The rows of a group lie close to one hidden flat surface of 5 dimensions, which may be shifted away from zero. Surfaces can cross.
(in the rows, 128 means zero)
Some rows, each with its group after it:
[152 120 112 101 157 118 118 158 166 128 126]
(0)
[137 118 134 107 124 118 141 126 106 140 105]
(0)
[ 97 100 145 158 129  97 164 103 116 124 114]
(2)
[129 119 130 120 137 123 128 142 148 171 130]
(3)
[161  81 158 149 137 115  81 147  65 173 172]
(2)
[150 152 129 137 137 132 115 150 120 114 162]
(1)
[139 120 164 136 134 129 131 113 111 113 144]
(1)
[133 189 102 123 112 147 127 158 118 139 146]
(0)
[124 135 155 154 134 127 141 120 122 116 152]
(1)
[107  98 141 114 117 126 146 105 131 175  96]
(2)
[126 111 124  97  99 131 133 115  87 165  87]
(3)
[139 105 136 139 146 114 120 123 130  94 134]
(3)
[146  88 137 103 120 124 113 108  96 115  98]
(3)
[113  66 147 120 132  94 152 107 119 161  89]
(2)
[102 164  86 134 128 131 129 176 173 204 148]
(1)
[123 126 139 120 126 120 147 133 121 176 127]
(0)
[142  80 142 111 127 116 115 118 101 151 109]
(2)
[143 115 129 115 134 127 117 136 129 141 127]
(3)
[111 147 145 138 142 128 151 148 164 186 158]
(1)
[112 132 118 140 131 121 140 136 148 139 129]
(1)
[120 100 131  93 118 129 140 102 135 138  80]
(2)
[127 130 148 134 107 149 111 122  99 171 147]
(3)
[139 118 118 105 158 108 142 147 166 127 116]
(1)
[120 132 118 103 132 130 145 143 167 182 115]
(2)
[147  97 133 124 159 104 127 130 144  92 122]
(0)
[153 122 157 131 126 156  86 130 112 154 167]
(3)
[123 109 158 110  96 118 162  98  52 165  87]
(0)
[115 163 117 139 113 152 120 139 139 157 150]
(0)

New rows, each followed by its group:
[ 86 141  64 148 109 119 124 145 142 150 114]
(1)
[108 121 116 132 128 119 137 130 142 145 118]
(1)
[120 143 129 134 142 124 144 147 159 153 145]
(1)
[126 133 164 133 144 130 146 135 151 169 154]
(1)
[139 118 145 119 138  95 164 137  99 146 119]
(0)
[ 98 124 137 170 123 112 152 101 119  87 130]
(1)
[105 126 115 152 133  98 163 122 127 101 113]
(3)
[110 130 123 137 151 108 159 136 169 128 127]
(1)
[138 123 129  92 111 125 142 126  89 163  95]
(0)
[138 126 175 148 131 134 133 108  99 112 152]
(1)
[123 115 135 139 136 111 138 135 123 146 134]
(2)
[106 114 143 159 118 144 113  95 128 112 137]
(0)
[123 148 136 150 118 125 143 124  97 113 140]
(0)
[120 154 100 168 148 158  76 140 200  69 179]
(0)
[148  75 122 107 172  76 139 165 145 173 116]
(2)
[146 128 152 142 140 121 128 119 109  76 143]
(1)
[134 157  97 141 131 126 115 157 127 113 150]
(1)
[112 177  99 143 117 119 151 156 119 139 141]
(3)
[112 133  82 131 137 105 139 149 160 112 109]
(1)
[119 195 112 105  99 185 122 125 160 136 128]
(2)
[133 112 125 115 118 121 130 115  97 118 100]
(3)
[139 139 137 131 148 120 137 143 145 120 148]
(1)
[134 131 119 114 106 143 114 111 102 105 109]
(0)
[142 131 121 110 107 134 123 116  89 102 102]
(0)
[147 140 110 122 120 119 124 131  88  79 118]
(3)
[145 108 124 104 125 124 123 120 112 107 101]
(0)
[128 143 127 107 113 130 144 141 111 181 121]
(0)
[142 138 177 154 156 120 152 118 130  84 164]
(1)
[124 130 115 140 115 155  94 104 131  78 128]
(0)
[125  68 144 127 156 103 133 112 153 114 108]
(3)
[143  64 128 131 178  54 150 161 130 144 118]
(2)
[123 171  81  99  64 127 152 124  30 119  69]
(3)
[128 139 115 130 146 111 144 153 154 133 136]
(2)
[132 117 110 115 138 115 129 139 143 121 110]
(1)
[138 147 129 143 135 113 138 136 108  92 146]
(0)
[115 141 155 160 119 113 160 120  88 137 146]
(0)
[111 152 124 157 121 147 114 128 141 125 157]
(0)
[142  98 132  63 104 160 105 108 128 176  81]
(2)
[ 99 150 133 164 108 156 115 115 135 136 156]
(0)
[144 149 123 133 157 116 138 155 156 104 152]
(1)
[105 109 127 142 142  88 176 108 135  78  94]
(2)
[156 124 108 108 152 119 113 149 152  98 124]
(0)
[145 116 117 123 156  99 133 155 138 128 130]
(2)
[ 93 151  82 168 103 127 117 135 112 116 133]
(1)
[ 88 115 114 160 104 123 133  99 107 119 110]
(1)
[107 109 135 138 122 120 141 109 127 129 113]
(1)
[136 155 103 150 151 109 133 152 143  64 148]
(1)
[143 105 127 118 148 108 124 160 135 181 138]
(2)
[151 118  98 101 121 129  96 142 111 130 111]
(1)
[108 102 120 109 147 107 160 135 183 170 100]
(1)
[144 126 106 110 118 136  99 144 113 152 125]
(1)
[144 146 120 113 122 124 134 139 104 119 121]
(0)
[122 114 129 112 112 127 134 120 107 157 103]
(3)
[138 135 110 116 142 134 113 150 165 133 137]
(0)
[137 152 129 143 134 115 144 142 111 111 146]
(0)
[130 104 129 130 147  98 141 144 133 146 126]
(2)
[103 107 146 147 117 143 121 103 136 151 134]
(0)
[ 93 120 133 153  94 174  90  83 133 124 130]
(0)
[111 128 112 111  91 174  91 104 133 148 111]
(0)
